There are 4 ways to turn a row about zero (a turn may also mirror it). The second row of each pair is the first, turned, with some noise. The first 36 pairs use one turn. New pairs use 2 turns, one after the other, and a turn may come again.
(in the rows, 128 means zero)
Known pairs, each followed by its turns in order:
[130  81 123 146 173  86 137 113]
[164 190 118 111 121 104 139 141] | veza

[159 130 120 146 114 144  98 142]
[134 109 165 136 120 117 133  99] | Beve

[139 151 170  90 121 135 100 125]
[127 106  98 144 140  79 123 112] | Beve

[122  89 163 163  79 176 171 133]
[109 135 213 106 146 156 161 109] | veza

[ 93 140 156  80 120 126 150  83]
[115 148  74 148 155 107  97 161] | Beve

[ 78  90 153 163 171 130 177 176]
[126 159  86 122  81 186 190 140] | Beve

[148 147 138 126 130 145  76 133]
[129 130  96 165 109 150 155 134] | Geka

[ 94 159  81 131 163 175 103  93]
[ 59  97 107 133 156 109 174 127] | Geka

[101  85 180 159  86 143 114 163]
[100 134 182  84 186 116 123 106] | veza

[111  91  86 143 154 177 121 140]
[ 74 155 131 157 168 104 125 139] | Geka

[120 119 141 161 154 164 115 154]
[103 116 133 147  94 142 167 114] | Beve

[ 96 136 101 116 119 121  95 103]
[101 125 126 109 110 112 172 146] | Geka

[104 170 136 140 163 140 104  99]
[123 120  92 174 148 107 155 115] | veza

[ 80 139  76 102  89 159 128 124]
[123  82  76  96 158 111 162 134] | koz

[119 166 134 107 171 113 118  98]
[ 88 103 100  99 140 108 114 153] | Beve

[153 159 147  88 160 171 123  97]
[ 85 138 102 189 101 147 131 113] | veza

[ 95  91 161 120  83 124 108  83]
[153 126 103 190 115 129  76 149] | Beve

[ 89  77 145 160 171 153 156 177]
[124 197 129 126 205 119 105 111] | Geka

[126 113  94 128 148  98  87 141]
[ 89 164 113 122  93 130 135 129] | Geka

[175  82 100 159  93 129 159 139]
[113 160 166 130 122  90 189 142] | koz

[143 174 100 134 121 128  86  92]
[119 151  80 106 122  93  98  99] | koz

[ 88 169  89  97 127 146 121  92]
[137  86 123 195 127 115 122 155] | veza

[146  87 124  88 163 113 105 131]
[117 166 119 152  94  94 123  98] | Geka

[ 95 144 132 148 166 101 128 118]
[166 137 100 144 153 106 143 114] | veza

[178 126 179 176  77 177 137 147]
[128 166 153 174  88 101 132  49] | Beve

[177  96  78 179 167 128 141 148]
[ 73 171 170 157 152  85 131 152] | koz

[ 99  93 110 142 127 130  86 128]
[130 141 101 156 176 132 147 117] | koz

[130 129 146 161 128 172 127 148]
[105 138 141 156 100 127 161 104] | Beve

[127  80 105 115  96 161 118 117]
[118 140 162 162 125  89 135 165] | Geka

[157  90 116 132 104 116 177 142]
[116 143 168 120 113 124 181 156] | koz

[ 87 169 100 166 151 173 142  81]
[112  88  69 160 120  76  94 157] | koz

[112 129 126  86 116 151 107  94]
[ 99 120 143 172 118 106 106 143] | veza

[121 144 148 164 144 150 141 167]
[130 127 121 115 169 164 153 106] | veza

[164 147  98 167 103 135 139 121]
[120 152 129 116 115  65 135 136] | koz

[ 81 119 164 114 119 177 124  91]
[152 117 145 140 171  92 188 123] | Geka

[158 107  80 121  97 136 126 125]
[ 98 146 125 107 135 101 173 115] | koz

New pairs. What belongs after each?
[ 99  97 128 163 112 155  92 120]
[147 120 105 103 178 147 105 108] | Geka Geka

[131 120 171 136 127 123 107 122]
[101 118 124 122 109 124 162 120] | koz veza

[ 94  94 159 179  95 175 129 174]
[122 207 167 141  85 109 103 106] | Beve Beve

[134 139 174 109 149 121 148 117]
[113  87 152 126 129 148 161 124] | veza Geka

[130 164  88  99 150 147 112  97]
[139 151 136 137 168  87 155 160] | veza koz

[103 175 101 163 154 157 140 159]
[124 173 145 137 181 173 113 120] | koz koz

[132  91  91 158  99 159  83 157]
[118 158 106 159  80 141 114  68] | Beve Beve

[122 132  96 153 156 173  94  84]
[149 182 134 120 179 123 167 133] | Beve Geka

[171  83 176  85 132 132  80  89]
[140  96 161  88  87 113 193  89] | Geka veza

[ 82 128 127 168 140 114 151  79]
[146 118 154 159 116  83 178 150] | Beve Beve

[142 154 125 108 178 103 142 108]
[102  92 136 140 173 108 110 143] | koz veza

[132  81 150 106 133 133 163 178]
[107 171 159 133 150 160 140  82] | koz veza

[172 100  95 174  90 179 155 134]
[165 139 158  53 116 149  95  99] | koz Geka

[ 92 117 136 146 126  76 130 108]
[131 135 101 156 106 128 117 179] | Beve Geka

[173 160  93 139 126 107 145 161]
[ 97 123 158 129 104 156 105 176] | veza veza

[138 130 146  88 113 175 163 128]
[161 149 183 134 130  94 124 135] | koz Geka

[148 136 129 115  80 170 175 175]
[105 189  97 167 102 165 110 125] | Geka Geka

[180 161  95 104 101  79 112 172]
[119 179 103 130  62 118  85  93] | Beve veza

[129 131  95 101 104 137  87  99]
[132 185 127 144 128 152 132  98] | Beve Geka

[156 167 156 129 138 158 166 116]
[175 158 121 124 132 146 169 105] | koz koz

[128 154  80  77 176  77 126 174]
[ 84 164 127  98 182  72 136  77] | veza koz

[122 164 143  98  86 130 153 148]
[111 122 153 104 112 157 169  96] | koz koz

[128  83  98 160 123 171 101 180]
[115 117  85 123 150 127 210 137] | veza Beve

[125  96  78  96 146 174 166  88]
[136 186 152  71 110 145 158  94] | Geka Geka

[152 129 175 172  98 146 117  94]
[ 91 155 118 153 108 146 134  67] | Geka Beve

[ 99 144 127 102 178 112 125  94]
[145 136 122 129 167 141  89 173] | Beve veza

[117 131  82 134  88 112 111 166]
[179 130 122 149 122 151  88 102] | Beve Geka

[100 161 154 164 157  97 122 118]
[131 157 137 115 166  91 109  90] | koz koz

[113 112  83 154 121 164 153 168]
[175 180 116 109 148 140 109 109] | koz veza

[109 166 159  98 122  91 159 121]
[ 98 120  88 101  80 122 107 143] | Beve Geka

[124 116 170  87 136  90  92  99]
[147 181  73 112 129 136 105 130] | veza koz

[119 163  99 120  82 100  84 171]
[112 100  80 137  85  89 114  80] | koz Geka

[125 136 101 119 165 172 175 153]
[ 92 118 130 134 151 185 171 140] | veza veza

[101 134  82 168 126 131 132 155]
[108 147 156 123 159 152  95 154] | koz koz

[123 117  96  89 123 164 153 175]
[150 167 138 121 150  75 121  89] | koz Geka

[ 87 110 176 160 116 176  77 101]
[159 152 179 158  54 151 119 142] | Beve Beve

[ 88  77 130 102  90 115 109 177]
[145  80  77 101 114 157  95  92] | Geka veza

[174 169 149 174 108 113 153  94]
[166 142  65  99 115 152 108  92] | Beve koz

[179  87 136 109 123 105 175 178]
[215 116 114 127 171 118 129 110] | koz Geka

[156 100  85 116 150 158 125 155]
[134 105 153 119  81 123 133 172] | Geka Beve

[173 155 144  84  80 179  90 127]
[134 133  98 139 172 139  42 136] | koz Beve

[136 110 104 166 179  99  99 101]
[150 157 150  59 153 119 140 140] | veza Beve

[148 168 145  86 168 160 145 122]
[ 93 147 185 159 105 135 121 151] | veza Beve

[154  91 173 108 163  93 131  85]
[ 93  72 167 142 151 134 175 120] | koz veza

[120 161 164 110 122 139 165 123]
[ 81 154 148 142 117 142 141 108] | Geka koz

[ 81 126  95 130 153 139 144 112]
[ 91 171 121 119 149 120 113 145] | koz Geka

[154  78 172 107  89 165  84 107]
[141 125  75 145  91  95 132 198] | veza Beve

[130 150  87 139 135 106 118 179]
[181 122 127 130 123  98  90 106] | Beve Geka

[140 175 141  89 137 157  82 108]
[125 169 111 159 155 179 130 168] | Beve koz

[159  94 175 114 166  80 103  93]
[165  59 105 144  95  88 118 115] | veza veza

